The rows of a group lie close to one hidden flat surface of 11 dimensions, which passes through zero. Surfaces can cross.
Some rows, each with its group after it:
[ -2   7  -7  -1  -3 -14  19  -5   3  -4  12   7  14  -4  10  -7  -5  -4
   8   4] | K210
[ -3   2  26 -24  19   9   6  20 -11  14  -1 -23   7  14 -13   9  27  -2
  -7   0] | K171
[  2 -15  -2  -3  -7   4  18   4   3   6   5  12  -3  -4   0   5   2  -9
 -19   2] | K413
[-11  -1  -6   5   7  -8   0  15   2  11   2 -18  12 -12  -2   1   2   4
   9 -23] | K210
[  1  -3   1   0   1  13   7 -11 -13  20   5  -3  -3   0   2   2  -3  -5
  -7  -6] | K210
[-11  -9 -19  33   6  -5  17  -3  22 -12  -4  -7   6  -6  -4  11 -12  -3
   4  23] | K210
[-15   5  15   4   4   1  -4  15 -11   5  17  -2  -8  -9   5  -8  -4  21
  -1  -5] | K413
[ -3   7  14  15  -4   1  -9   7  -7 -10   2  16  -7   9 -16  -6   0  11
   6   0] | K413
[  0  16   4  -1   8  32 -12  -2 -11  -2   1  -9  -2  -1  -2  -8 -11  -7
  13  -6] | K210
[ 14   9  -2  12   0 -24  -1   6 -19   0   4 -12   1  22  -7  -7  25   7
   8   1] | K413
[-3 -7 15  5 -7 17 11  3 10 10 -6  8 -5  8 -9 33 -5 14 -7 -4] | K185
[ 22 -15 -42  21 -11  11   4  -2  17  -5  -2 -26 -20 -18  20  13 -20  -6
  -2   6] | K210
[-10  -4   9  -2  -6  14  -6  -7 -15  -3 -11  -1  -4  11 -13  -2  -8   5
   2  -9] | K171
[ 10  -3  12  -7   1  25  18  11 -13  13   3 -10  -5   9  -2   9  -4   2
  -3  -8] | K171
[ -9   5  -5 -17   0   6 -14   4 -21  -1   3 -20   5   0   8 -13   2  -4
  -3 -15] | K185
[-12 -20   2   1  -8  -2  -9  -8 -22  21 -10  -4 -11  -2   6  -2 -22  26
  -7 -30] | K171
[  2  26   2   9   0  -3 -28   5  -5  -2   9   2  -3   9  14   3  15  16
  -4   4] | K171
[-16  -7   0   2  -9   5  11  11 -22   7  16 -10   3   2  -7   2   7  -4
 -18 -10] | K413
[ 37   6 -23   4  -1  10  -6 -13   2  -3  -6   0 -11  -5  22 -15 -26  -5
  18  -5] | K413
[ 13   1  -5  10  -9  21   0  -5  12   4  -7  -3 -11   1  -2  25  -5   2
   6  -1] | K210
[  5   5   7 -11   8  13   3   2   5   7  -6 -18   9   7  -4  20   4  -6
   1   5] | K413
[ -7   3   0   5 -22  -2 -16 -20  -9  14  12   6  -6   2   0  15   3   0
 -16   0] | K185
[  7  -4   1   7  -5  -6   7  17  12 -14  -7  11  -2   8 -11   6  10   5
  -2   3] | K185
[ 10  -9 -28  -8  -7  17  23   7  11   1 -11   1   1  -1  18   8  17  -8
  -6 -24] | K413
[  5   3 -17  -5   8   3   4  15  17  -9 -17  -4  11  -1   6  -1  18  -6
  10 -16] | K413
[ 11   3  -3   5 -10   9 -26 -25  -7  -9 -28   8  -1  21 -18  -1  -9  -7
  11  -6] | K413
[ -1  -5  11   6  15  -2  18 -10  20   8  -9   1   3   4  -8  19   9   2
   5  22] | K185
[  7  16  -7  18  -1   3   9  22 -22   1  30  -9   5  -3  12 -15 -19   7
   4  -7] | K171
[ -9  10  -6  -2   4  14 -21  31 -12 -10  -3   5  10   1  -3 -17  16  -3
  -3 -34] | K171
[ 12  -5 -10 -27   6  13 -21   4 -10   3 -11  -5 -15 -11  29 -23  -7   4
  -8 -22] | K171
[  1   3 -14  14  -8   1 -19  -6 -12  -2   3  10   3   4   6  -3 -19  -4
 -17   1] | K171
[ 14  10 -16   1  -7   3  13 -17   3 -11   2   5  -4   6  18  -6   3  -5
  10   9] | K413
[ -1   6  -7  -4  13   9  -4 -21  -9  13  11 -11   6  -7   6  -6   1 -24
   0   8] | K185
[-23  -6 -11  16   4  10  20  25 -14  -3  13 -12  19  -8 -13 -12  -3 -13
   0 -20] | K210
[-28   5  -1  15   1  21 -14   3  -6   4  14 -25 -10 -24  -9  -2  -3   0
  14 -14] | K210
[10 10  1 22  6 16 12 -4 15 -6  1 17 -3 -1 -2  2 -8 -3 15 11] | K185
[  8  -5  -8 -14  10   4 -29  -9  29 -18 -31   2 -10 -18   8 -11 -20  -2
  19   2] | K171
[ -9  -5  10   1  18  -7   9   6   4  -4  -6  -5  20  -9 -20 -15 -25  -8
  22  -3] | K185
[  6   8   0   5  14   8 -17  -9  -5  12  -5  -1  -1  -2  -3 -10   9  -7
  11  -9] | K185
[ 15   0  -3 -11 -11  -7   6  19   4  -4   4   5   8   0  -6  -3   5 -12
  -1 -12] | K210
[-11  17   5  15   7  29 -14  -6   5  10   9  -2  11 -10  -9  13 -17 -13
  11  -4] | K185
[-41  12   5  20   2  36  -4   9  -5 -27   3  -2 -14  -9  -2 -11  -7  18
  15  -5] | K210
[ -1  -3   5 -11   8   2  -3  -1   6  -1  -3  -1   7  -7  -3  -1 -11 -13
  -4  10] | K413
[ 13   4  -3   1 -13  -8 -10 -25  -7   7   1  -6  -8  12  -1  12   2  -4
  -1  14] | K210
[ 17  -9   1   3  18  -1  10   5   6  -3 -17   5   8   4 -25 -15   7 -22
  17  -2] | K185
[  7   6  15 -13   8 -23 -24   0   4  -2  -3   4  -5  12  -3   5  33   0
 -18  30] | K171
[-13 -12  -6  -1   0  14 -11   3 -21  19  -7  -5  13   6  -4   8  -9  -6
 -29 -26] | K171
[23 -3 10 -2  8 -5  1 10 -2 15 -1 -7 -2  7 -7  9  4  0 -4  5] | K413
[ 12   6  -5   8  20   9  21   9  18   0  -4   3  30  -3  -7   2 -17 -21
  14   2] | K210
[ -5  -4   2   4   5 -12  17  -8 -11   5  14 -17   9  -2  -2  -3 -20  -4
   4  16] | K171
[  0  -4 -11 -10 -18 -15   1  -8   3 -10  -2 -13   8   2  -4   8  -4 -10
   0   4] | K185
[ 16  -5 -16  -2   2 -13  -7  34  26  -7  -8  -1  -3 -11  11   4  16   6
  -7  -9] | K185

New rows, each followed by its group:
[ -1   2  -4   6  11 -12 -12 -16  -9  20  15   5   1  -6  -1  -9  17 -22
 -15  13] | K185
[-14   5   8 -10   0  -7   8   8  -2 -22  -7 -13   2  12   5   0   3  19
   7   9] | K185
[ 12   7  -4 -11   5   2  -1  16   6  -5 -13   1   8   5  13  -4  -4  12
   7 -18] | K210
[ 12  19  -4   1  17 -23 -13  12  10  -5  14 -13  -3 -16  23 -17  -1  13
  14  14] | K171
[-17   5  10  -4   0   3  17 -13 -16  -5  16   0  -1   2  14  -7 -18  10
  -3  16] | K185
[ -9   1 -15  23  -4 -10  -3  -7  20  -9  -9  -4   8  -6  -9   9  -3   0
  19  -4] | K413
[  3 -12   9   2   8 -12   0   1  31  15 -10   9  -2 -12  -3  21  -1  10
  -2   7] | K413
[ 15   0  -4  -8 -10  -6  13   2   1  -7  10  16 -20  -5  15 -17  16   7
   5  -3] | K171
[ -4  -2   5 -12   5  -8   0 -12 -18   0  -7  -7  -6   9   5 -16   8   9
   4   0] | K185
[  2  -1   4   1   8   2  -7  11   2   6  -4  -8   7  -2 -14   4   2  -7
   2  -7] | K210
[ 22 -15 -16 -11 -16   4  -3   6  -2   4 -10  -1 -25   1  23   5   2  14
 -19 -13] | K210
[ 37  -7  -5 -19  20  -7   4  20  10   0  -7   2  10  -5   0 -18  -3 -25
  -4   7] | K413
[ 13   9  19   6  14  13  -1  25   6   4   8  -2  -2  -4  -6   4 -11   8
   9   4] | K413
[  9 -27  -3  -7  -5   7   4   4   9   3 -19  14  -6  -4 -14   1  -7 -14
 -14 -10] | K171
[ 14  -5  -2  -9  -6  18 -18 -13  -2   0 -28  15 -10  12   2   0  -4   3
   1 -19] | K413
[ -7   9  -3   4   6  -4   4  16  -3 -21   0  -7  22   9 -21 -10  14 -21
   8   4] | K413
[  1  -4 -18   2 -30 -33   8   5  11 -31  11   4   8  -8   2  -6 -24  -4
   3  10] | K185
[  1  21  -5   4   3  17 -14  -8   8 -11  -9 -13   1   5   2   7  12  -1
  21   0] | K185
[-13  10  -8 -12 -10   3   8 -25   2  -4   9 -24   4  -7  25  14 -23   5
   8  14] | K185
[ 17  16   9   0   2   7   1  -6  -8  -1   9 -11   0  12  -3   3  -7  -5
   9  18] | K413
[-15  -6   8  -2  14 -19 -14  27  -5  12   4 -11   2 -13  -1 -11   8  19
  -4 -18] | K413
[-28   3  10   6  -6 -24  14 -11  -6   1  32  -1  -4  -8   9  -1   3  12
  -8  27] | K413
[ 12   0   0 -14  -3   0   2  -7   0 -11   1   9  -9   2   5 -12   9 -13
  -5  17] | K171
[-31  10  11  26  -5 -18  13   2  13  -9  10  -2  10  11 -20  25  28  14
  10  15] | K413
[-11   3  -3   0 -23  -7 -17  -6  -1  -4   3  -3   2  -2  -2  10 -13   8
   3 -12] | K185
[ -2 -23 -14  14 -11 -19  13  -2  11   3  -2  15  -5 -17  -3  -6 -17   4
   4 -14] | K171
[-18   2   7   8   8   0  -7  10   3  11  14   2   8 -26   8  -5 -36  13
   4 -12] | K185
[  7 -11   3 -10   7   9  25  22  -1 -14  -9  31   8  10   3 -16  -3  -4
 -19   1] | K210
[  7   2  21 -24   4   0  25   0 -28  -9  15 -19 -15   6   1 -31  -1   4
  17  17] | K171
[ 13  -6  -3  -5   5  -3   7   8  14   6   0  10  -6 -13  15  -5  -2   4
  -4  -2] | K413
[ -6  -6 -17   6 -11   8  12   0  -6  -1   1  -6   4   3  -1   5   6  -9
  -5 -13] | K413
[ -7   0  -3 -19  -1   5  -9  10   7  -3 -14 -31   9   6  -2  23  16  -3
  -3  -7] | K185
[-17   0   8  11  -1  14  14  15  16   0  12  10  -2 -14  -2  14  -5   8
  -1   0] | K413
[ -2  10  12  22   6   5  11   1   7 -18   0  18   4  11 -21  -2   3  -3
  14  19] | K185
[ -3  15  -5  -4 -16   4   8 -17 -18 -26   9   0  -8  20  12  -7  12  -1
  -3  21] | K185
[ -6 -15 -18 -15  -5 -28  22   8 -22   8  15 -12   5   4  14 -15  35  -7
 -27  -5] | K413
[ -7   8 -17  -1 -12  14  45 -27  27   1   7   9   5  -6  12  23  25 -17
  15   2] | K171
[  6  -4   1  -3  -6  12  -3  -2  -9  12  -3   6  -7  -3   3  -1 -13   6
   1 -22] | K185
[ 19 -16 -14   5  22 -15  -2  25  16  27   4 -14  15 -22  11  10 -23  -8
 -19  -1] | K171
[ 12   5  -5  -1  16  -6   3 -13  -3  11  -6  -6  18   8   6  -3 -10  -9
   3   9] | K210
[ -1  11  12  -2   7  16   2   1   6   3  13  -6  -4 -11  10   6 -19   7
   6  10] | K413
[  4  17  14 -35 -23 -20  26  12 -26  12  23  23  26  14   7 -15  20   3
   4 -44] | K210
[ -8 -11  -5  10   1  17  13  22   3  11  10  -5   3 -17 -14   5  -1 -11
  -4 -21] | K210
[  5   7   5  29   4  -9 -17 -12  12  10  -1  25  -9  -5 -11   1   8   6
  14   1] | K185
[  1   9   6  -2 -11   1  -4 -20  -3 -14   0  12 -12  13   0  -1  12   1
   1  18] | K171
[  7   1 -18  14   3  -6   3  14  10   7 -10 -21   7   0   0  13  14   5
  13 -19] | K413
[  2   4  11  -2  14  21 -10  -5  23  -4  -7  10 -15 -17   5   0 -12   3
   9  13] | K210
[  3  -1   7   6 -11  -5  -7 -17 -16   1   8  11  -9   8  -9  -6 -13  -2
  -6  13] | K413
[-24  -9  28  -4 -10   9  29   4  -6  -2   1   4  -1  14  -1  22 -21  32
 -11   9] | K185
[  8  10 -16  -6  -3  19  12 -21   8 -22   1  -2  -6 -12  19 -17 -23 -12
  24   8] | K171
[-12  11   1  -8  -5  22 -11  -4  -2   8   3 -18   1   3   8  24   4   3
  -7  -2] | K185
[  9  -8   2   0  12  -1   5   6 -10  10 -19   0  17  25  -9   7   2  -1
 -15  -5] | K210
[  9  -2 -13   8 -23 -11 -15  13  27 -10 -10   2   3  -8  -9  21  -8   3
  10 -20] | K185
[-1 -7  3  5 -7  3 -7 -3 -6  5 -1  6 -5  1 -8  3 -8  2 -7 -5] | K413
[ 17   4  -4 -15  15  -5  -4  21 -10   2  -5 -19   8   6   5 -14  15  -4
   3 -11] | K413
[  5   6  -4   1  -8  -8   4   9 -28 -23  15  18 -12  12  12 -37  11   4
 -13   7] | K185
